The rows are grouped in 3 different ways at once. Each group adds its own fixed numbers to the row, and there is some noise. The rows also spread widely along 9 directions, which tell nothing about the answers.
Some rows, each with its group in each grouping after it:
[ 12   1  -1 -10 -13  26  -5  15  -9  -2  25   7  -3  -1 -10  38  -4  -6
   2  -2 -20   1 -11  -1   1] : X (3) k_670
[-12 -20 -11  11 -15  21   9  11  -6  -5  33  23  14   2  -3   2 -21 -20
  25  11  -8  -3 -27  19  10] : C (2) k_289
[ -9   6  22 -24  -3  20 -10   0  -5 -17   3   1  14  18 -15  27   3  -5
  -7  -4   1  12   0   3   9] : A (0) k_813
[  9 -39 -12  29   5 -16 -14   5  10  11  -9  -3 -16  -5   2 -14  -3  16
 -17  21   1  19 -10  18   0] : A (2) k_527
[ -7   8  19  -2 -25  16  -2  15 -18 -31  22   3   1   4 -18  14 -19 -17
 -12 -20  23   2   1  -2  10] : H (1) k_459
[  2  10  -2   6  -2   5  21 -11  -1 -11 -11  -2   3   2   8   1  10   1
   5   0   6 -11   2 -13   4] : L (0) k_564
[-12   5   0 -14 -11  -8   4  -7 -12 -19 -14  -5  -3  -4   8 -14  -3   6
 -48   4 -13   5   5   6   0] : C (3) k_289
[  3 -29 -15   9  16 -30  -3   7  -4   8  11   7   4 -22  -8 -10 -15   9
  -7  10  -8  -1  17 -10 -25] : X (1) k_670
[  3 -19  15   1  -4  15 -11 -23   6  -3 -15  -6 -18   4   7  14  11  -5
 -31  20 -23   7   1  -7   9] : L (0) k_564
[  4 -10  -2   4 -11   2  12  14 -12 -16   3   0  11  -5   2   6  -2   3
 -17 -16  -6  -3  17 -27  -7] : H (2) k_459
[  5  15   0  22 -25 -14  13   5  -1 -26  -5   2  -1 -16   0 -29 -19   2
 -27  -5  30  -1   4 -10   5] : C (3) k_813
[  7  11 -15 -16  -5  21  29  13 -19 -26 -12 -11  11  15   0  25  29   9
   9 -27  15  -8   3 -25   9] : A (0) k_527
[  4  13   4  13 -18   5   8   6   0 -17  -4   3   4  -1  -4  -5  -3   1
  -3  -5  28   1 -10  -2  15] : A (3) k_813
[  6  29   7   9 -16  -9  15   7  -2 -23   3  -2  -3  -1   0 -14 -18  13
 -15 -12  32   4   0   5   1] : A (0) k_813
[  9  34   7  -7 -21  15  13   3 -18 -26  15  -5 -12   2  -1  15  -6   3
 -18 -15   2  -1  -8   7   7] : C (1) k_459
[  4  -9  -1   2  25 -14 -22  -2   8  14  -3   1  16  -8 -10  13   7  12
   1  17 -12  12  -1   2 -11] : C (3) k_813
[ -6  -2   7   5 -14   7  -4  41  -8 -26  16   4  24   8 -27   9 -14  -9
  13 -28  45  12   4 -12   7] : A (2) k_813
[-10 -29 -17   7   3 -11  10 -15   3   2 -19   7   4  -2   5 -15   8  -2
  -7  23   1  -2 -10  12   8] : X (3) k_527
[ -2   6  -6 -27  -8  13   6  11 -27 -17  19   0  -4   5   0  13  -8   6
 -15  -7 -18   5 -12  20  -2] : A (1) k_289
[ -4  -4  -6   8   5   5  16   5  -6 -17  -4   1  18   2  -8   6  14 -12
  28  -7  27 -11  -2 -16   9] : C (1) k_564
[ 20  19 -20  31  -1 -20  16  -9  10   6 -10  -3 -14 -19  14 -22  -4  23
  -2  10  15  -5 -12   9  -1] : C (3) k_527
[-10 -10  15  23  16  -6 -24 -25  29  25  -4  14   5  -8   5 -10 -13   3
   9  35  -8  13  -8  19   1] : A (2) k_289
[ 23  11 -12  12 -23  14  12  22 -11 -19  19  -7 -16   2   0  11  -8  13
  -8  -7  11   7 -28  18   4] : C (0) k_813
[-11  19  15 -27  -3   7   9 -14 -11 -23 -22  -6  16  12  -5  11  20   3
 -10 -12  12   4   7  -9  16] : A (1) k_813
[ 12  21   3   0   3  12  -9  11   2  -2   9  -1  12  -2 -14  28   5   6
  16  -6   6   7 -10  -6   1] : C (3) k_813
[-10  20  19   9   3  -6  -2 -15  13 -10   3   9  13  -2  -8  -7 -15 -10
   7   7  20  -4  11  -7   3] : C (0) k_564
[ 12  15 -28  -2  -6   6  40   2 -16 -16  -2   3   9  -7  11   3  14   9
  12 -10  -5 -22  -4 -21   4] : C (3) k_527

New rows. What belongs after each?
[-11  18   2 -13  26 -14   3 -16   6   6 -14   6  27   2  -6   3  10  10
  19   4   6  -4  12  -4  -2] : A (3) k_527
[-28 -27 -13 -10  17  -4   3  -7  -1   5   0  21  30   1  -1 -12  -1 -10
  17  23 -12  -8 -12  20   1] : A (3) k_289
[  8  12 -23  -6  -6  17  33  -1 -12 -11  13   1  -3   9  11   8   9   5
  17   5 -10 -12 -35  26   5] : C (0) k_564
[  3   1  -1  28  -2   0  12 -11  15   6 -12   6   0  -1  13 -12   4   8
   8  13  12  -2 -18  14  10] : A (2) k_459
[-10  -9   6  -4   6  -6 -19  -3   3   2   5   8   8   2 -11   1  -7  -2
  -9  20  -4  14 -18  30   1] : C (3) k_813
[ -9  -3  30   6  -3  14 -25 -18  23   9   0  10   8   7 -12  14  -7 -11
   2  20   3  21  -9  16  16] : X (2) k_813
[ -2  11  22 -19  -5  25 -12 -12   0   2  25  16   0   3  -8  32 -14 -12
  -9  14 -37  -1 -10  16   3] : X (3) k_459
[-27   6   8 -10   1  -8  -3   3  -3 -18   2  11  22   7 -21  -3 -13 -18
   2  -3  27   2   9   4   8] : C (3) k_527
[-24  19  -3  -6  16 -25   7 -15   4  -1 -15   6  27  -3   1 -21   1   4
   2  10  14  -2   3  15  -4] : C (3) k_289
[  3   5  -5  20  -2   1  10   7   6   1   9  13  14  -7  -4   2  -6  -4
  19   2  16 -12  -9   3   0] : X (3) k_459
[-14  34  13 -11   4  -4   5  -4   7  -4   5   9  23  11 -14   6 -10  -1
  21 -12  27   5  11   2   5] : X (2) k_527
[-10  -8  22  -5 -13  24 -18 -11   3 -11  11  15   6   3 -14  19 -10 -23
  -7  16 -11   8 -13   2  19] : C (3) k_813
[ -4   2 -14 -13  -7   6   1  38 -24 -23  11  -6  15   4 -16  17   2   0
  -5 -23  14   8  -3  -2  -4] : C (3) k_289
[-21   8  16 -27  15 -24  -2  -2  -9 -17 -14  -7  20  11  -8  -4   2  11
 -33  -6  10   9  24   7 -12] : A (0) k_459
[  0  42  16 -12   2  -6  -1  -7   1 -12   5  -5   8   3  -8   7 -10  12
  -8  -5  14  10   2  11  -4] : C (0) k_813
[-19  10 -26 -18  -3  -2  32   9 -20 -22 -17  -5  24  12   4  -7  23   4
   3 -11  20  -5 -18  17   7] : C (3) k_289
[  8   0  -8 -17 -10   5   1  26 -25 -20  23  -6  -8   4 -18  20 -13   3
 -15 -20   4   9   4   0  -3] : X (1) k_527
[  4  23   3 -23   4  13   1  14 -12 -20  -7 -22   5  20 -11  31  24   9
  -4 -16  13  12  -8   8   0] : C (0) k_564
[  0   6  28  11   4  16 -39 -19  22  13   4   9  -1  -7  -8  22  -9 -10
  -2  24 -15  12  -5   2   8] : C (3) k_289
[ 18  20 -17  12   2  -3   0  17  -2  -3 -16 -20  -3  -1   3  10  21  24
  -3 -10  20  11 -15   7  -2] : C (3) k_289
[-12  34  23 -15  -7  21   4  -9   2 -18 -10   7  24  12 -11  19  12  -8
  16 -10  24  -2  -4  -6  22] : A (3) k_813
[ 12 -11 -23  -9  13  11   7  18 -13   2  28   2   4   6  -9  30   2   7
  21  -1 -18  -1 -17  11 -10] : C (0) k_527
[  5  -1 -12  18 -25  25  26  -6  -6 -15  11  12  -1  -1   6   1   1 -11
  24   8  13 -11 -39  10  26] : C (1) k_813
[  4  -1 -13  -9  16  -6  11   5 -10  -8  11   1  14  -2  -4  10   2   5
   7  -1 -17  -9   9 -12 -17] : C (0) k_564
[ -8   5 -23  -1   6 -30  35 -15  -9  -6  -1  13  12 -15  17 -33 -10  12
 -15  15 -18 -21  -3  17 -13] : C (3) k_459
[ 27   9  -4  -7  -9  19  -1  -5 -10  -7  -5 -11 -15  -7   8  29  17  18
 -32   2 -38   8 -10  -9   2] : C (3) k_813
[  1 -25  -7  10  20 -21 -22   8   6   6 -11 -14   2  -2  -3  -1   5  15
 -19  12   6  20  -1  12 -15] : C (0) k_289
[  4  34  13  -3  -9   8   0   4   6  -5   2  -4   7  11 -11  13   0  10
   5  -9  23  17 -13  18   8] : X (2) k_813
[ -1  23  -4 -14  15 -16   6  -1  -4   2   0   2  22  -5  -8   2  -2  16
  -1  -4   1   1   7   3 -15] : X (3) k_813
[ 13   3  -4  11   6   1   3 -16  11   9  -6   4   8 -10   9   8   9  14
   5  12 -23   1  -3 -14   0] : C (2) k_813
[ -9 -18  18  24 -18  -2  -9   0  10 -11   8  18   8 -10  -7 -15 -28 -13
 -11   9  13   7   8 -14  12] : A (2) k_813
[ 23   4 -18  34  11 -16  13   7  10   5   4  -3  -7 -13   8 -13  -7  20
  15   7  15  -7  -7   0 -12] : A (0) k_564
[ 13  28  -6 -15   9 -10   6  -1  -9 -12 -28 -21   7  -1   3  11  29  30
 -27 -12  -1   9   9 -13  -5] : C (3) k_813
[-14   4  -1 -13 -18  14  13  11 -17 -29  -8  -3   4  18  -5   0  10  -9
 -11  -9  22   0 -15  14  19] : A (3) k_564
[ -8   8  -6 -13 -11   9  26  -6  -9 -13   7  11   9   7   6   3   0  -2
   9   3  -1 -12 -10  10   5] : A (0) k_670
[ -8  11  -4  19  -9  -2  13  -5  13   3  -9   2   7   2   9 -16  -2   5
  12   7  27   7 -21  24   9] : X (2) k_289
[ -3 -17  11   9  11 -20 -27  10   1  -7 -10 -13  -1  -2 -16   5   1   3
 -26   1  21  22   9   6  -5] : C (1) k_459
[ -5 -20 -16  -5  -8   1  26   8 -17 -24 -23 -11  11  11   6   0  27   4
 -18  -9  15  -5  -5  -4   4] : H (0) k_459
[ -1  27  26   5 -25  26   3   2   6 -28  -9  -9  -4  16 -11  18   4 -16
  -3 -15  44   5  -4  -3  24] : X (0) k_564
[ -2   3   2   0  -4  14  13 -10  -1  -6  17  27  23 -11  -2   8 -13 -10
  20   8 -17 -18   1 -21   7] : A (3) k_813
[  0 -12  26  10 -10  28 -29   0  13   3  17  11  -2   5 -15  34  -8 -22
  -1  15  -5  10 -17  10  15] : X (3) k_459
[ -5  -6   6   7   0  12   1  22  -4 -16  10   0  17  13 -16  23   2 -12
  17 -17  29   2   1  -8   2] : L (0) k_459
[  0   2  -9  -7  12  19  10   6 -12  -3  22  15  24  -5  -5  25   0  -5
  41  -8 -13 -15   0 -20  -2] : A (1) k_289
[ 15   1   5  11  -3  19 -15   0   9   7 -10  -5  -8  -1  -3  27  18   5
   6   8   5   8 -17  -1  12] : A (3) k_670
[ 17  32   3  12   2  -9  -8   6  10  -1 -23 -17  -6   1  -2   1  14  29
  -9  -4  35  19 -14  19   3] : A (3) k_813
[  0  31  28 -11  -3   1  -3 -23   6  -9 -25  -7   8   2   2  12  11  12
 -25  -8  -3  10  25 -26   6] : L (2) k_813
[ -2  25  13 -12   8  -5  -4 -20   7   0 -17  -1   6  -3  -4  10   5   8
 -13   1  -1   3  19 -12   1] : X (3) k_527
[ 10  16   9  18  -3  -7   2  -6  10  -5 -10   0   0 -10   2  -3  -4  13
  -5  -7  13   1  22 -30   4] : A (2) k_527
[-15  11  23  -4  -2   5   6 -24   8 -14 -21   3  19   7  -1   4   8  -8
  -1   1  18   1  12 -17  14] : L (0) k_813
[  6  27  -1  -7   3  -5  -6   2  -7  -2   2  -6  -2  -7   1   6  -5  19
 -21   0 -11   8  -2  11 -11] : C (3) k_289
[ -3  15  -2 -20   0   6  -7  17 -14  -7  23   4  10   4 -19  23  -6  -1
   3  -4  -5   7  -9  18  -5] : C (3) k_670
[-11 -11  18 -21   9  16 -26  -9  -5   4   9   2   3  15 -19  30   4  -8
   0  14 -14  21 -15  25   7] : L (1) k_813
[ 16  -4  -2  26  25 -21 -29   7  17  22  19   1  -2 -19  -5   6 -23  18
   0  18  -8  14   4   5 -28] : C (0) k_289
[ -6   0   0  -7  -4  11   1   5  -7 -11   9  -5  -3  17  -7   8  -1  -4
  -2   4  11   7 -22  30   4] : H (0) k_564
[  1 -20   6  -5  31  -9 -28  -8   8  17  -9   2  18  -5 -11  17  12  11
   1  20 -23  12   6  -6 -10] : A (3) k_813
[-19 -10   1 -32  -3  -7   3   4 -26 -24 -13 -14   2  16  -6   2  13   5
 -43  -7   2  14   0  24  -1] : H (1) k_459
[  7  25  15 -13 -11  19   1 -19  -3  -7  23   7  -9   2   3  19 -16   5
 -12  13 -32   2 -15  17   3] : C (0) k_813
[  6 -39 -19   6 -15  28  11  14 -11  -9  -1   2   0  12   3  19  19  -5
  10   0  -6   2 -21  -6  19] : A (2) k_527
[ -2   9   5   5   1   5  14 -28   7  -1   2  11  -1  -3   8   4  -8  -1
   5  12  -9 -10   6 -12   6] : L (0) k_527
[  9 -23  -4   4 -20  28  -4  26 -15 -24  -2 -10  -7   9  -7  28  20  -8
 -20  -9   4   8 -20  -2  16] : C (3) k_459
[  7  11 -23 -10   0  10  41  21 -20 -16  20   3  22   5   1  17   5   6
  24 -22   1 -20  -5  -7  -9] : X (0) k_459
[-13  -5 -17 -16  19 -23   6  11 -15   0  20  11  18  -5 -13  -6 -18   5
   0  -1 -10  -5  15   3 -20] : L (3) k_527
[-11   1  10  -7  16  -8  -9 -13   2  -1  -7   3  20  -3 -13  12   9  -5
  10   6   6   1  13 -10  -1] : C (1) k_670
[ 12  24 -13 -12  -9   6  15  20 -16 -15   7 -15  -6  12  -3  19  12  19
  -4 -13  15   8 -21  26  -4] : C (0) k_670
[-17  32  24 -11  -5  -4 -17  -2  -2 -16   9   1   5   3 -15   2 -19  -6
 -10  -6  26  16   3  17   4] : C (1) k_289
[-13  -4  -1 -13  16  -3  12 -29  -2   4  -8  10  19   1   1   1  10  -1
  13  16 -16  -5  -2   1   4] : L (1) k_813
[-13 -19  -5   5   2 -21  22  -8  -1 -22 -30   0  20  -5   7 -27   9   5
 -19   2  19  -6  18 -25   1] : A (0) k_813
[ 12   6   4  32 -15   9   2 -24  20  10  -2  11 -14 -20  16  -6 -13  -2
  -5  24 -10  -8 -13  -3  10] : X (3) k_289
[  1   3   1  -5   1 -16   6  -4  -6 -17   7  -2  -5 -10   2 -12 -17   6
 -32   6 -16  -3  19 -11 -14] : C (0) k_564
